There are 8 hidden switches. A switch that is on adds its own fixed numbers to the row, and there is some noise. The rows also spread widely along 14 directions, which tell nothing about the answers.
In the rows, 128 means zero.
Some rows, each with its switches (1 for on, 0 for off) after it:
[ 87 194 122 118 162 105 112 126  98 111  99 148 128 100  64  98 138 147
 105 124  95 129 118  64 123 180  94  94 179 152 129]
0 0 1 0 0 0 1 0
[125 146 136 119 110 127 137 117 114 149 112 150  68 130  98 122 122  99
  98 112 120 125 133  94 162 110  93 129 110 110  87]
1 1 1 1 1 0 1 1
[126  50 142 154 108 120 119  89  97 127 125 165 124 171 139  51 186 165
 155 110 128 133  75 148 120 143 129 127  96 113 134]
0 0 0 0 0 1 0 0
[ 58 134 105 150  82  76 153  95 119 149 153  59 125  95 129 128 133  63
 128 123  79  91 160 125 140 155 151  95 149  86  93]
1 0 0 0 0 0 0 1
[ 86 129 121 152  81 116 150 131 164 140 147  98  59  56  91 113 107  89
 128 137  83 151 153 115 136 159 106 101 132  95 103]
1 1 1 1 0 0 0 0
[115  80 114 197 174  82  51 121 118 139 155  94 120 125 114 127  56 150
 131 141  10 146 113 124 105 178 102  60 186 110 110]
1 1 1 1 0 0 0 0
[134 155 133 149 110 103 105 135 110 103 118  81  77  97 103 142  84  95
 116 150  63 163 120 106 163 121 100  85 165 109 108]
1 1 0 1 0 1 0 0
[121 156 123 129 123 143 115  90 121 133 109 138  49 140 165 125 147 161
 147 118 143 105  89 134 150 121 120 130 156 121  98]
1 0 0 0 0 1 0 1
[164 105 122 184 159 102 111 124 102 135 140 120 150 147 108 158  93 134
 130 157 101 109 120 119 143  98 137  79 110 107 134]
0 0 0 0 1 1 0 0
[114 116 105 189  82  95 113 104  91 122 116  95 106 139 153 132 121 109
 131 135  77 108 110 143 140 141 157  75 153  77  91]
1 1 1 0 0 1 1 1
[ 80 104 118 131 134 120 124 126 109 130 149 161 156 114 162  76 169 176
 103 135 117 118  87 133  49 179 123 108 164 122  94]
0 1 0 1 0 0 0 1
[ 95  65 161 142 134 137 131 100  97 173 158 172 143 108 135  90 168 156
 148 113  90 137 104 171  63 211 124 146 145 110 145]
0 0 0 1 0 1 1 0
[ 90 116 136 141 206  92  71 104 138 139 131 109  99 126 128 104 102 165
 153 126  82 155 112  42 151 131 110 105 137 202  54]
1 0 1 1 1 0 1 1
[150 122 202  88 116 123 135 110 107 146 127 129  88 112 158 125 141 105
 144 118 113 147  90 116 157  89 131 155 108 148  76]
1 0 0 0 1 0 1 0
[106 112 120 150 162 135  77 114 112 144 140 124  75 143  97 136 117 130
 129 131 109 161 146 136 131 158  68 124 180 135  89]
1 0 1 1 0 1 0 0
[108 192 162 135 110 116 118 190  96 101 124 111  93 105  86 115 108  94
 115 118  81 140 126  93 158 147  93  81 161 104  89]
1 1 0 0 0 0 1 1
[107  93 132 130 148 115 115 115  61 125 143 140 179 182 131 117 178 106
 104 156 143 133 142 136 107 114  99 132 147 152  81]
0 1 0 0 1 0 0 1
[130 107 137 177 101 130 108 161 121 141 140 135 118 107  94 151  84 125
 137 109 112 146 102 109 109 166 144  76 150  50 104]
0 0 0 1 0 1 0 1
[136 157 142 159 134 134 104 136  80 146 145 107 120 102  88 187  78  81
 117 148  54 133 173 161 114 162  98 104 203  81 144]
1 0 0 0 1 0 0 1
[108 171 161 148 102 126 121 136  82 117 126  96  94  82 112 141 118  75
 141 147  52 149 132 157 137 168 107 118 191 108 128]
0 1 0 1 0 0 1 1
[116  84 140 159 119 104 117  66  96 158 124 140 138 118  96 106 124 127
 145 113  43 117 117 124 109 184 133 111 137  82 181]
0 0 0 0 0 0 1 1
[ 84 152 144 131  87 105 109 141 149 117 120  94  67  68 110 113  95 109
 150  97  94 174  96  55 146 164 139  85 173 105  61]
1 0 0 1 0 0 0 1
[141 147 141 189 105 127 125 153 156 108 119 111  47  81 136 102  92 152
 167 143  83 130  90 127 164 123 135  84 101 106 122]
0 1 1 0 0 1 0 1
[ 84 180 193 120 133 128 114 141 113 156 102 155  68  95 107 103 119 133
 171  60  89 139  73  55 156 181 122 117 158 136  88]
1 1 1 1 0 0 1 1
[ 92 135 135 149  85 130 105  78 119  93 104  91  50  77 151 100 143 122
 170 166  58 196 113 135 130 165 119 121 197 147 111]
1 1 0 1 0 0 1 1
[ 85 141 159 135 160 154 116 172  94 130 155 159 132 100 123 110 163 137
 133 150 127 167 130 157  73 187  84 136 193 171  83]
0 1 1 1 1 0 0 0
[164 127 125 134 138 169 107  99 141 123 132 130  43 106 161 157 121 144
 124 203 128 155 134 182 112  92  83 150 157 143 105]
0 1 1 0 0 0 0 1

New rows, each followed by its switches (1 for on, 0 for off):
[105  97 192 124  75 139 138 154 127 144 148 148  89  90 104  75 146 104
 153  89 101 163 111 132 121 176 119 135 111  87 102]
0 0 0 0 0 0 1 1
[132 107 160 121 169 121 110 120 129 154 138 141  98 118 127 115 106 152
 121 132  87 137 106  78 130 111  97 120 109 142  98]
1 1 0 1 0 0 1 1
[ 78 137 153 127 105 110 122 104 123 147 131 131 105  91 129 124 130 118
 162  92  89 133  81 113 110 198 144 112 196 104 106]
0 1 0 0 0 0 0 0
[103 138 143 162 119 136 121  81  96 130 121 100  85 111 138 139 146 102
 183 160  87 143 125 162 145 144 118 137 175 139 138]
0 1 0 1 0 0 0 1
[131 115 163  98 142 108 132 140 141 154 139 160  99 112 150  83 126 155
 100 100 120 109  71 101 124 114 111 130  84 128  80]
0 1 1 0 0 1 0 0
[135 134 127 162 126 142 113 144 112 160 137 178 130  93 119 158  81 166
 113 102  96 109  85 131  62 196 146  85 182  45 137]
0 0 0 1 1 1 0 1
[102 121 149 145 116 102 155 157  88 147 136 148 148 118 119  84 152 121
 104 106 104 104 104 106 122 150 128  97  96 107  98]
1 1 1 1 0 1 1 0
[ 97  96 144 149  87 137 138 101 147 141 158  78  71  82 180 133 148 106
 178 160 126 159 131 155 125 121 150 139 141 130  63]
1 0 0 1 0 0 0 1
[127 166 103 171 117 146 123 140  96 151 126 150 127 109 138 202 100 133
 117 131 151 100 105 143  87 161 164  90 197  68  89]
0 0 1 1 1 1 0 1
[140  66 172 151 135 140 133 132 128 167 159 141 116  99 176  97 139 160
 147 138 106 128 108 155  94 125 136 134  79 124 106]
1 0 1 0 0 1 0 1
[134  84 160 196  73 142 143 126 131 116 152  81  73  83 146 129 130  91
 195 189  84 175 134 179 148 115 144 119 106 112 114]
0 1 0 1 0 0 1 1
[187 145 149 170 112 177 110 151 107 123 112 171  45 131 134 143  97 160
 134 137 117 138  89 160 135 113 100 109 141  80 134]
1 1 0 1 1 1 0 1
[137 136  99 190 163  94  85 140  69 131 125 122 146 182  84 158  90 121
 110 129 105 102 123 105 150 122 116  58 157 103  99]
1 0 1 1 1 0 0 0
[ 91 140 130 182  85 113 147 128 134 121 132  91  82  65  73 106 116  78
 151 155  51 145 172 130 153 166 113  98 124 101 146]
0 1 1 0 0 0 1 1
[122 102 130 199 140 125  93 128 137 166 146 138  83 138 153 136  86 170
 177  94 106 101  79 125 129 152 157  84 135  91  81]
1 0 1 1 1 0 0 1
[120 124 127 165 158 112 105 100  66 170 120 132 137 156  64 170 103  93
 121 124  84 118 149 107 145 148  96 102 161 105 144]
1 1 1 1 0 1 0 0
[135 165 150  79 171 111  95 113 133 126 123 120  89  98 144 132  99 139
 102 137 100 140 100  82 134 102  99 135 157 165  77]
0 0 0 0 1 0 0 1
[ 66 130 159 145 104  97 139 191 128 141 159 120 119 101  87  93 123 100
 135  79 101 133 121  83 141 180 120  78 131  91  73]
1 1 0 0 0 1 0 0
[121 132  73 196 139  97  85 131 107 100 119 138 119 137 111  91  96 172
  90 144  56 108 113 137 104 171 103  56 164  90 139]
0 1 1 0 1 1 0 1
[ 75 166 181 104 145 123 146 166 103 161 174 117 117  86 119 125 144  79
 132 107 111 122 140 151 127 168  96 153 160 142  77]
0 0 0 1 1 0 0 0
[119  89 193 106 178 122  86  79 110 179 140 125  77 155 149 134 120 113
 169 106  93 154 109 104 168 104  90 170 133 177  74]
1 1 0 1 1 0 0 1
[132 169 149 140 162 123 127 137 111 129  97 146 111  94  91 111 115 151
 130 133 107 129 103  57 152 123 117 105 101 148 128]
0 0 1 1 0 1 1 1
[111 115  99 187 113 111 103  64 136 144 127 112  77 123 119 133 100 142
 169 121  66  98 111 141 137 168 142  91 163  70 157]
0 0 0 0 0 0 0 1
[114 114 127 139 112 103 126 103 167 123 123 118  60 108 111  83 122 154
 150 117 104 138  97  65 163 121 130  92  95 123  96]
1 0 0 0 0 0 1 0
[136 113 139 199  96 153 107  99 115 120  97 124  86  87 112 146 113 133
 198 157  93 196 127 117 126 158 154 100 165 120 143]
1 0 1 0 1 1 0 1
[143 149 174 181 145 171 108 176  79 139 131 172 105 136  78 149 114 137
 165 127 110 138 111 140 126 166  99 103 157  95 143]
0 1 0 1 0 0 1 1
[146  96 122 151 104 140 148 104  96 129 128 163 147 125 133 112 167 152
 121 163 137 129 117 145  83 125 140 109 124 106 141]
1 0 0 0 1 0 0 0
[ 96 169 162  91 155 132 149 160 118 153 161 126 112  87  89 126 142 100
 102 134 124 121 167 112 126 136  71 139 139 144 102]
1 0 0 0 0 0 0 0
[ 86 156 172 117 113  94 160 128  98 144 149  89 124  66 130  90 141  75
 121 124  39 113 156 134 140 154 115 134 120 131 122]
1 0 0 0 1 0 1 1
[ 95 128  96 144 189  86 103 111 105 159 145 119 164 146 128 140 115 151
  93 134 103  74 133  81 106 136 127  82 147 129  78]
1 0 1 0 0 0 1 1
[116  81 202 127 142  82 117 135  64 167 154 120 185 137 165 104 135 100
 138  99  66 108  70 126 119 132 144 124 114 123  91]
0 1 0 1 0 0 0 1
[158 132  99 179 162 123 121  95 103 169 149 124 102 142 124 186  89 131
 104 168  76  60 148 177 124 116 107  95 145  82 149]
1 1 1 0 0 0 1 0
[108  90 172 125 148 116 114  84  88 141 127 113 162 106 155 121 162 124
 166 154 100 165 113 111 107 139 144 145 147 175 116]
0 0 0 0 0 1 0 1
[105  97 128 133 125  76 116  68 126 151 130  97 105  93 113 108 102  89
 115 127  44 138 137  96 144 138 122 128 116 127 106]
0 0 1 1 1 0 1 1
[163 156 170 128 150 137 128 178  91 150 120 163 128 130  77 131 104 124
  99 113 129 108 120  81 142 100  98 100  93 104 116]
1 0 1 0 0 0 0 1
[144  87 145 175 122 160 111 111  65 112 118 166 123 139  88  97 161 146
 142 175  83 184 131 164  93 163  81 116 158 121 178]
1 1 0 1 0 0 1 0
[109  96 158  95  93 136 134  86 142 141 129 144  83  80 180  86 162 155
 138 124 112 156  86 120  88 148 141 147 138 126  85]
1 0 0 0 0 0 1 1
[ 91 165 189  82  95 123 156 154  95 156 133 143 131  82  90 127 140  60
 112  91 116 134 124  89 124 160 114 137 151 101  98]
0 1 0 0 0 0 0 1
[ 75  78 103 174 136  75  88  60 122 143 135  85 141 137 102 129 114 114
 170 126  74 136 130  78 136 165 148  85 161 118 114]
0 0 0 0 0 0 0 1
[131 195 110 134 134 130 108 140 163 118 129 121  37  83  98 155  69 146
 113 134 105 129 122 100 143 133  98  85 179 105  99]
1 0 0 0 1 0 0 0
[ 74 173 136 124 125 107 115 120 101 151 126 118  84 138  96 130 124  89
 129  73 109 110 138  96 173 164 101 120 168 109  86]
1 0 0 0 1 1 0 1
[107 173 190 124 147 144 122 151 103 146 135 140 101 117 135 153 135 111
 176 113 137 134 105 112 148 135 123 138 164 155  79]
0 1 0 0 1 0 0 1
[104 101 106 181 113 100 105  78 116 141 117 127 101 114 136 115 115 153
 145 128  59 125  88 120 106 179 149  80 171  95 122]
1 1 1 1 0 0 1 0
[137 137 231 120 170 144 103 156  89 179 144 131  98  91 176 154 105 121
 169 106  85 153  90 133 133 137 131 159 143 164  63]
1 0 1 1 1 1 1 1
[ 97 143 118 125 129 154 133 147 155 139 141 184  74  99 116  82 134 188
 107 104 144 126 107 103  88 168  95 112 139 106  97]
1 0 0 1 1 0 0 1
[137 131 166 164 161 152 105  94 118 156 126 142  68 123 124 159 116 158
 198 142  88 136 105 129 145 142 117 122 159 138 148]
1 1 0 0 0 0 1 0
[ 90  68 177 138 135  84 116  99  84 167 137 130 159 100 101  80 126  89
 127 106  18 162 135 104 116 186 110 136 118 136 133]
0 1 1 1 1 1 1 1
[ 91  92 137 191 103 121 121 122  87 125 153  96 148 121 160 116 159 119
 171 164  84 138 130 171  94 165 148  95 168 117 111]
1 1 0 0 0 0 0 1
[119 155 165 149 123 109 101 134 126 134 124 116  84  77  70 130  65  96
 149 110  26 159 128  95 150 175  99  99 169 100 149]
0 1 0 0 1 0 0 1
[142 171 152 157 127 144 122 163  46  94 124 109 143 108  98 157 136  84
 107 200  81 158 166 169 118 137  87 112 183 125 145]
0 1 0 0 0 1 1 1
[147 165 157 189 160 143 116 135 127 127 132 108  85  90 168 152 101 171
 200 166  89 115 101 138 142 113 153  97 141 150 130]
1 0 0 0 1 0 0 1
[135 101  97 156 108 119 123  79 112 154 127 130 116 137 139 154 115 136
 111 134 114  98 119 129 111 127 144  99 142  65 126]
1 0 0 0 0 1 0 1
[132 136 130 159 166 106 110 104  95 157 125 108 119 155 112 152 109 117
 138 134 103  89 134 101 167  98 120 102 119 126 112]
1 0 1 0 0 0 0 1
[172 118 142 177 166 154 122 145 103 130 127 140 137 115 113 159 111 166
 138 188 127 147 126  92 120  92 130  90 104 135 132]
1 0 0 1 0 1 1 1
[ 79  77 117 167 185  88  77  97 132 164 179  92 120 159 161 127 108 150
 150 129  72 100 127 128 121 148 114  96 161 135  72]
1 1 0 0 0 0 0 1
[164 116 119 143 165  92  91 136  80 125 124 129 151 155  97 126  91 145
  66 140  83 118 106  94 127 106  94  73 130 103 123]
1 0 0 1 0 1 0 0
[166 129 156 166 127 124  90 125 136  99 133  87  75  87 181 153  93 147
 183 177  84 167  75 155 135 106 156 103 167 145  91]
0 0 0 0 1 0 0 0
[142 141 122 170 107 127  79 188  75  88 116 158 128 127  92 110  95 155
  86 115  85 167  86 129  84 190 105  52 205  64 110]
1 0 0 1 1 1 0 0
[ 85 134 148 116 157 122 125  59 112 183 123 131  90  98  93 140 120 108
 134 116  60 137 153  87 139 171  87 149 160 135 149]
1 1 0 1 0 1 1 1
[120  78 124 147 146 107  96 115 110 149 148 152  96 190 109  88 127 149
 110  99 107 109 100 125 137 132  76 103 119  96  99]
1 1 0 1 0 0 0 0
[106 150 170 145  58 108 120 148  88 102 117 104  81  99 131  71 136  93
 146  86  58 138  85 166 151 182 124 112 157  76 121]
0 0 0 0 0 1 0 1
[103  88 177 185 118 114 128 168 114 156 179  96 141  79 115 117 102  97
 167 127  54 151 144 138 114 168 136  97 121 104 111]
1 0 0 1 1 0 0 1
[135  79 109 177 120  67  86  87 124 110 116  78 111 151 102 120  84 109
 135 145  63 146 115  72 180  97 129  70 109 107 113]
0 1 0 0 0 1 0 1
[109  95 130 128 128 109 121  50 145 152 109 146  89 138 144 109 150 173
 175 105 138 125  69  56 144 123 162 113 117 138  93]
1 0 0 0 0 0 1 0
[155  94 127 165 141 133 127  61  76 140  95 157 150 157 124 137 165 156
 158 168 138 126 105 104 123 103 153 111 115 144 147]
1 0 1 0 0 0 1 0
[146  98 119 187 117 130 138  69  94 128 118 117 127 134 109 145 142 113
 155 196  93 126 152 141 140 105 132 110 112 115 174]
0 1 0 0 0 0 1 1
[129 154 106 179 104 108 100 141  57 110 102 147 131 189  87 148 114 115
 114 104 123 112  89 104 146 143 127  52 188  67  99]
1 1 0 1 1 0 0 0
[149 115 153 145 135 113  88 141 107 137 141 107  98 122 108 157  70  96
 117 124  81 156 121 122 148 121 104 111 147  99  90]
0 0 0 1 1 1 0 1
[111 153 142 124 125 120 141 109 111 143 112 167 110 125 147 110 152 162
 147 101 140  92  46  98 125 139 149 111 141 118 110]
0 1 0 1 0 0 0 0
[135 135 107 162 189 153 112 107  99 115 130 160 116 138 159 111 156 207
 111 199 105 116 135 157  87 128  87 117 150 167 145]
1 1 0 0 1 1 1 1
[ 85 101 159 175  56 138 130 109 101 137 108 151  87 130 110  77 169 109
 202  76 118 158 107 129 144 188 150 120 137  96 111]
1 0 1 0 1 0 0 1
[120 122 140 176 122 110 103  98  79 124 124 100 116 127 106 148 113  88
 149 152  49 149 148 145 151 154 116 109 168 116 141]
0 1 0 0 1 1 1 1
[133  95 164 123 117 100 130 164 121 139 139 135 116 124 164  65 127 139
 100 108 110 118  70  95 127  93 125 103  67 118  53]
1 1 1 1 0 0 0 1
[121  85 123 184 144  71  80 101  97 114 129  97 112 175 102  81 102 116
 137 126  40 127 113 112 180 118  96  87 112 125 123]
0 1 0 1 1 0 0 1
[130  85 107 145 103 131 134  69  98 141 134 146 150 126 134 142 161 132
 119 164 131 124 118 161  69 148 144 120 166  88 142]
0 0 0 0 0 0 0 0
[140 107 108 180 149  99  73 112 103 119 124 119 102 146  84  97  82 156
 107 129  34 125 129 121 137 154  82  72 142  83 165]
1 0 0 0 0 1 0 1
[120 117 133 155  80 116 141 134 156 121 144 113  75  71 125 109 109 122
 139 142  90 145  98 130 126 140 134  95 127  85 110]
0 1 0 1 0 0 0 0
[115 127 127 123 138 116  86 122  89 131 131 160  84 196 125  94 133 140
  91  89 103 105 104 133 139 141  71 114 158 103  76]
1 1 0 0 1 0 1 1
